There are 3 ways to turn a row about zero (a turn may also mirror it). The second row of each pair is the first, turned, with some noise. The first 27 pairs use one turn. New pairs use 2 turns, one after the other, and a turn may come again.
(in the rows, 128 means zero)
Some pairs, each with its turns in order after it:
[168 142 139 159 147 131 127 183]
[119  94 111  83 158 153 141  97] -> Q885

[ 68 169 116 134  93 152 141 160]
[145 127 163 122 149 163 136 202] -> Q813

[143 162 161 150 162 149 160 102]
[135 125 103  83  96 104  89 146] -> Q813

[ 79 119 118 143  70 126 152 172]
[122  78 130 135 107 145 170  71] -> Q552

[138 125 124 107 115 112 142  98]
[106 138 163 123 134 133 119 132] -> Q552

[118  92 149  72  41 117  82 106]
[138  88 127 220 172 171 102  98] -> Q813

[147 107 141 139 146 106 138  99]
[103 130 144 117 120 101  99 108] -> Q885

[ 88 121 169 122 121 106 134 114]
[ 99 104 145 146 102  90 135 133] -> Q552

[126  95 159 136 139 109  49 106]
[ 80  88 116 122 149 156 116  66] -> Q813

[128  94 112 178 194 180 116 128]
[200 102  91  85 129 120  86 153] -> Q552

[108 132 166  98 186  89 141 154]
[121 140 150  90  68 141 151  86] -> Q885

[156 152 141 124 129 120 166 188]
[105 100  92 109 119 181 134  96] -> Q885

[146  88 197  89 132 111  60  70]
[ 70 141 226 111 117  88 137 175] -> Q885

[126 102 138  94  85 120 109 106]
[136 110 122 182 143 156 116 104] -> Q813

[101 108  63  89 139 148 120 105]
[125 169 162 157  87 177 143 110] -> Q813

[ 89 168  66 119 110 143 113 164]
[122 149 204 137 135 153 150 168] -> Q813

[131 140 194 108  86 109 105 133]
[ 64 122 131 121 112 130 169 164] -> Q885

[147 142 177 200 149 145 117 190]
[120  77  94  47 153 117 162 115] -> Q885

[123 210 100 110 171 113 141 124]
[125 206 119 105  75 133 156 145] -> Q552

[ 58  93 176 128 192 153 107 119]
[121  72  85 112  84  71  96 176] -> Q552

[157 124 134  86 180 135 173 135]
[130  98 158 120  92 166  94  92] -> Q885

[155  96  88 140 182  84 166 159]
[153 167 123 107 110 124  60  71] -> Q552

[164 138  96 148 142  98 116 138]
[152 172 123 117 152 121 122 105] -> Q552

[165 130 112 125 137 161 148  68]
[146 139 169  99 143 161 107 176] -> Q552

[142 204 149 128 221 104 164  92]
[138  77 161 146  82  99 156  28] -> Q885

[152 137 105 156  94 126 146  79]
[183  97 144 132  94 115 127 108] -> Q813

[160 152 103 145  81  90  59 140]
[117  80 197 142 168 103 138  95] -> Q813

New pairs, each followed by its turns in order:
[119 104 124 144 120 137 156 149]
[142 156 132 129 115 161 113 126] -> Q813 Q552

[112 120 146 147 138 106 139 137]
[135  95 123 144 128 119 140 110] -> Q552 Q813

[148 102 110 131 141 125 130 185]
[131 109 128 149  97 128 142  75] -> Q813 Q885

[173 123 136 151 171  99 152 135]
[133 147 176 154 108  92 126 156] -> Q885 Q885

[ 89 130 141 153 132 179  97 198]
[ 72 192 119 112 117 129  85 162] -> Q813 Q813

[151 132 119 126 116 165 127 169]
[116 108 156 119 124 130 159  91] -> Q813 Q885

[135 175 150 173 131 115 137 127]
[116 122 169  86 120 118 101 105] -> Q885 Q552

[120 117 145 141 110 130 195 149]
[143  86 159 152 170 123 131 147] -> Q552 Q552

[137 133 160 116 143 110 108 147]
[102 105 141 134  96 139 125 139] -> Q885 Q552

[134 108 103  89 141 120 131 145]
[164 137 147 152 130 117 149 151] -> Q552 Q885

[137 155 112 110 133  55 143 129]
[148  93  92 129 140 128 192 148] -> Q813 Q813

[ 89  95 134 134  88 153 109  80]
[104 155  95  91 148 160 165  99] -> Q885 Q885

[140 170 142 195 131 108  98 142]
[ 88 109 114 144 143 129 109  59] -> Q552 Q885

[ 97 144 168 123 159 147 167 151]
[106 166 177 138 153 127 148 156] -> Q813 Q813

[156 136 107 125 158 196  95 123]
[140 154  63 117 132 184 113 117] -> Q552 Q552

[102 117 145  91 128 154 115 116]
[153 162 108 107 116 148 125 153] -> Q552 Q885

[122  56 176 123 124 136 163 134]
[ 65 112  81 136 155 136 167 113] -> Q885 Q552

[122 184 151 112 125 127 123 140]
[178 140 103 126 115 138 149 143] -> Q885 Q813

[138 176 101 153 190 134 137  86]
[116 134 160 170 164  68 100 163] -> Q552 Q813

[135 133 164 119 132 114 152 149]
[145 128 128 155 129 167 126 135] -> Q885 Q813

[121 128 138 127 165 128  81 120]
[120 125  86 147 123 101 112 142] -> Q885 Q813

[152 127 112  85  64 149 118 132]
[190 142 123 151 149  91 123 152] -> Q813 Q552

[154 111 128 149 137 115 139 117]
[104 115 128 119 134 109 106 108] -> Q552 Q813

[135 118 147  87 138 124 149 108]
[140 146 105 141 167 113 140 128] -> Q813 Q885

[160  91  66 148 152  80  86 148]
[113 118 212 129  73 108 118 154] -> Q813 Q552

[ 86 139 130 125 184 137 109 141]
[122 172 111 163 153 167 126 131] -> Q552 Q885

[ 96 130 106 119 143 170 123 166]
[142 146 122 151 149 183 102 134] -> Q885 Q552

[107 144 125 103 177 102 103 156]
[137 169 108 179 143 134 150 117] -> Q552 Q885

[150 129 140 125 116 108 108 164]
[132 117 141  96  94 127 141 125] -> Q552 Q813

[151 135 125 128  98 120 133 121]
[127 115 111 122 131 110 139 100] -> Q813 Q813

[115 142 139 149 150  68 124  80]
[ 98  72 156 104 143 133 120  87] -> Q813 Q552

[148 110 148 147 113 111 132 130]
[127 135 118 136  98 119 148 104] -> Q813 Q813

[149 135 165 147 118 124 121 106]
[109 128 124 104 162 111 104 121] -> Q813 Q552

[106 146 149 178 133 124 129 196]
[147 134 147 108  75 183 124  93] -> Q813 Q885

[138 146 125 105 140  89 138 131]
[119 159  88 118 116 115 131 124] -> Q813 Q885

[ 84 182 155 126 144 129 139 117]
[140 158 109  94 132 174 148 167] -> Q813 Q885

